The groups are shells around one centre, one inside the other: the same stretched ball of 7 dimensions in 10 sizes.
In the rows, zero is written as 128.
Known rows, each followed by its group:
[104 124 118 146 148 141 117 150 145 120 136 120 153]
Gik
[129 108 175 101 156  70 112  91  98 147 123 106 199]
sabuf
[138 116 197 105 163  77 132  65  96 149 121 129 216]
Nivor
[135 118 188 111 158  88 140  79 106 137 123 137 215]
Nivor
[ 97 150 110 104 120 123  99 124 133 152 143 146 157]
volo
[ 89 147 132 109 132 102 113 113 143 139 152 142 151]
volo
[111 102 108  94 126 101  82 157 111 121 126 104 161]
tidu
[143  84 143 122 150 126 123 145 104  95 108 122 202]
sab
[121  78 113 131 152 123 105 172 128  92 123 102 165]
sabuf
[105  99 111 116 130 110 105 178 131  95 130 105 158]
tidu
[129 102 152 108 158  98  98 107  98 139 119 108 183]
Nivor
[ 93 126  84 116 134 125  69 148 136 155 144 108 130]
vibo
[137  89 153 122 165  99 103 120 100 137 114  90 192]
Gik
[ 93 114 101 145 149 127 110 161 163 116 150 114 140]
larov
[130  71 114 126 158 108  87 160 115 123 119  79 174]
fafov
[ 98 150 126 121 134 133 110 118 133 142 140 144 152]
sab
[108 135 160 113 155  82 116  82 129 163 145 126 176]
volo
[123  90 144 152 168 129 124 156 126  95 118  95 170]
larov
[108 117 133 117 153  97 102 110 131 147 142 119 164]
volo
[141  94 163 104 159 101 109 102  89 126 112 121 199]
Talo
[130  83 198 119 190  63 113  87  96 124 120  82 182]
fafov
[ 89 139 103 123 139 123 100 124 156 144 157 143 138]
tidu
[129 103 127 147 155 143 127 148 133 116 122 122 187]
fafov
[136  76 114 125 155 131  95 156 110 110 113 105 179]
sab
[110 134 175 108 162  73 116  65 121 163 144 129 177]
Nivor
[121 105 147 109 154  74 101 108 117 157 133  98 186]
fafov
[127 113 122 107 132 111 103 131 114 147 124 121 194]
Talo
[130 118 185 111 156  74 134  85 109 148 127 119 211]
tidu
[111 117 103 130 134 130 108 158 141 132 134 118 169]
tidu
[ 89 140 147 108 149  78 100  94 133 156 153 117 145]
sab
[110 171 202 104 156  91 131  31 107 175 139 158 184]
vibo
[136 132 170 132 155 146 141  96 107 126 114 155 200]
tidu
[105 113 115 106 140  99  88 131 127 139 140 113 155]
Nivor
[127 111 195 122 166  84 145  93 113 116 125 122 200]
Gik
[110 112 140 119 156  87 113 108 139 143 146 122 173]
Gik
[117 134 105 109 124 147 102 127 122 141 130 158 173]
sabuf
[144  97 132 115 145 136 115 128 105 119 112 141 203]
sab
[123 107 126 121 138 125 108 151 114 119 118 112 179]
volo
[ 94 167 159  95 135  97 111  71 120 163 147 155 159]
fafov
[129  85  42 127 109 188  80 231 122  94 107 116 167]
vibo
[112 140 144 116 148 122 114  92 124 149 137 149 171]
Nivor
[138 135 164 101 137 120 133  80 101 146 120 170 217]
Talo
[125 119 119 129 136 153 125 140 129 115 124 153 186]
sab
[127  78 142 127 166  99 100 145 110 113 118  80 173]
sabuf
[ 95 169  96  90  98 125 103 115 140 169 151 175 169]
larov
[101 141 165  97 145  72 112  80 120 158 145 128 170]
volo
[128 161 188  86 130 100 134  56  90 162 122 169 214]
vibo
[143 123 214  85 154  52 136  45  84 162 120 134 235]
vibo
[138 113 190 123 169 101 130  83  97 138 114 119 205]
volo
[103 145 153 124 154 118 113  94 125 146 138 134 155]
sabuf
[115 143 128  82 114 102 101 105 110 161 133 149 188]
Talo
[116 137 147 111 134 111 133 103 130 137 138 158 192]
Nivor
[ 95 141  97  97 111 122  91 144 131 139 141 140 151]
sab
[132  79  90 141 145 171  93 194 113  89 105 104 163]
Talo
[ 87 133 106 123 128 109 108 154 155 131 151 117 145]
Gik
[ 86 120  59 126 109 153  90 210 154  99 140 119 127]
larov
[ 70 143  97 121 131 117  89 149 156 132 158 119 110]
larov
[112 125 231 120 187  47 144  48 114 140 139 110 184]
fafov
[140 102 173 112 156 115 118 112  83 113 103 117 197]
Gik
[130 102 131  92 130  99 105 127 105 127 122 130 197]
Talo
[129  81 116 151 154 156 113 189 120  82 107  95 169]
fafov
[ 91 119 113 124 148 107 105 130 156 126 157 130 140]
vibo
[149  93 175 117 171 101 122  88  95 135 113 123 213]
sabuf
[144 124 141  92 131 124 105  96  88 157 112 150 213]
larov
[110 136  90  88  99 125  96 147 125 144 134 151 179]
Talo
[102  86  95 144 153 144  87 196 134  84 126  84 123]
vibo
[117 131 125  96 114 102 113 131 119 146 130 135 196]
larov
[139  71 114 120 144 134 101 176 103  89 105 105 185]
sabuf
[144 100 190 138 189 118 126  82  95 131 110 115 196]
Gik
[125 128 162  78 131  72 114  81 102 158 131 142 207]
tidu

New rows. What belongs after each?
[ 94 144 115  99 121 110 101 123 134 141 146 145 154]
Nivor
[ 71 143 149 111 148  52 107 103 155 154 168 103 133]
vibo
[120 121 185 122 175  95 123  74 111 138 131 125 177]
sab
[109 150 158  95 129  87 123  87 121 157 140 148 189]
volo
[122  98 101 135 136 145 114 175 134 104 123 121 176]
sabuf
[112 103 106 143 150 157 108 168 135  94 126 122 149]
Talo
[161  71 188 114 173  89 122 106  76 118  97  97 226]
larov
[104 148 169 114 164  80 113  53 130 183 152 135 170]
larov
[ 99 140  83 109 106 149 101 162 139 124 138 152 155]
sab
[133  92 102 130 131 172 107 192 107  81 101 122 176]
larov
[143  92 198 145 190 119 141  98  99 101 108 114 196]
larov
[112 148 105 100 117 144  94 120 116 153 131 158 167]
larov
[123 143 160 109 136 117 138  87 119 141 131 168 202]
sab
[114  97 158 158 184 122 121 135 129 103 126  90 152]
fafov
[114 124 162 118 146  92 130 114 124 131 132 121 187]
sabuf
[ 92 126 129 122 142  95 113 133 148 130 150 117 152]
Nivor
[116 145 195  99 149  81 130  66 101 148 129 137 190]
Talo
[ 98 166  94 113 113 149 103 123 142 166 146 165 161]
vibo
[115 146 168  90 128  81 130  83 114 153 136 150 201]
sabuf
[ 82 152 105  84 104  98  93 135 136 141 152 141 144]
fafov
[ 93 171 173 123 143 111 145  79 140 142 149 163 166]
vibo
[123  94 126 108 148 107  88 137 106 125 121 104 169]
sab
[109  97  44 131 121 161  82 204 151 117 135 120 150]
vibo
[ 95 133  76  96  98 128  96 167 143 124 144 150 157]
Gik
[ 99 150 118 121 137 120 104 108 142 171 149 137 159]
larov
[140  66 126 141 162 136 112 173 113  86 107  94 184]
Talo
[ 90 153 144 126 143 124 122 111 140 127 146 145 143]
larov
[121 102  62 131 122 191  95 195 133  93 119 147 158]
vibo
[115 106 111 109 139 123  91 142 119 121 129 124 159]
sabuf
[105 120 169 120 173  69 107  80 126 158 146 102 162]
Talo
[ 98 122  74 100 110 128  84 168 138 127 141 134 148]
sabuf
[117  81 107 145 154 146  96 193 122  85 114  83 147]
larov
[163  53 150 128 172 130 114 144  86  87  93 105 210]
vibo
[149  92 193 121 167 106 136 106  84 105 100 115 213]
Gik
[133  79 121 104 139  99  91 160 101 117 113  90 188]
larov
[136 112 148  90 131 101 114 109  97 134 118 141 210]
sabuf
[139  85 182 130 179 102 122 111  95 109 109  97 191]
sab
[ 98 157 164 107 133  90 127  96 127 150 142 135 174]
tidu
[164 103 175 115 149 136 137 108  77 117  91 141 236]
larov
[136  90 104  92 125 121  84 153  95 124 111 120 190]
larov
[124 129 145  87 132 107  99  96  95 148 123 142 185]
larov
[103 130 115 146 154 141 113 128 151 138 145 133 152]
larov
[123 122 106 111 124 133 111 135 129 140 131 150 192]
sabuf
[124 128 210  99 166  65 130  52  96 145 129 130 196]
Gik
[117 144 137 108 129 138 113 113 109 137 123 153 177]
Talo
[130 127 184 107 158  92 137  63 111 143 132 156 206]
tidu
[ 99 143 141  79 122  67  98  96 119 164 146 129 172]
tidu
[108 101 141 129 159 108 112 138 129 104 132 107 155]
sab
[113  85 106 151 167 146  98 166 137  99 129 100 141]
larov
[ 95 135 136  95 125  82 104 126 125 138 142 117 160]
Gik
[113 146 212 106 169  59 132  35 110 170 141 130 189]
sabuf
[146  99 159  89 150  88  99  89  82 155 112 120 213]
vibo
[153 106 211 125 182 110 145  62  87 124 107 142 220]
fafov
[104 113 121 126 141 110 114 148 142 120 139 115 163]
Nivor
[115  97 169 129 171  75 129 112 132 118 138 103 179]
larov
[127  70 124 136 163 121 101 170 117  94 115  84 166]
sabuf
[123 116 159 140 164 117 129 115 124 131 125 114 184]
Gik
[139 126 182 132 166 141 144  80 106 123 115 161 202]
vibo
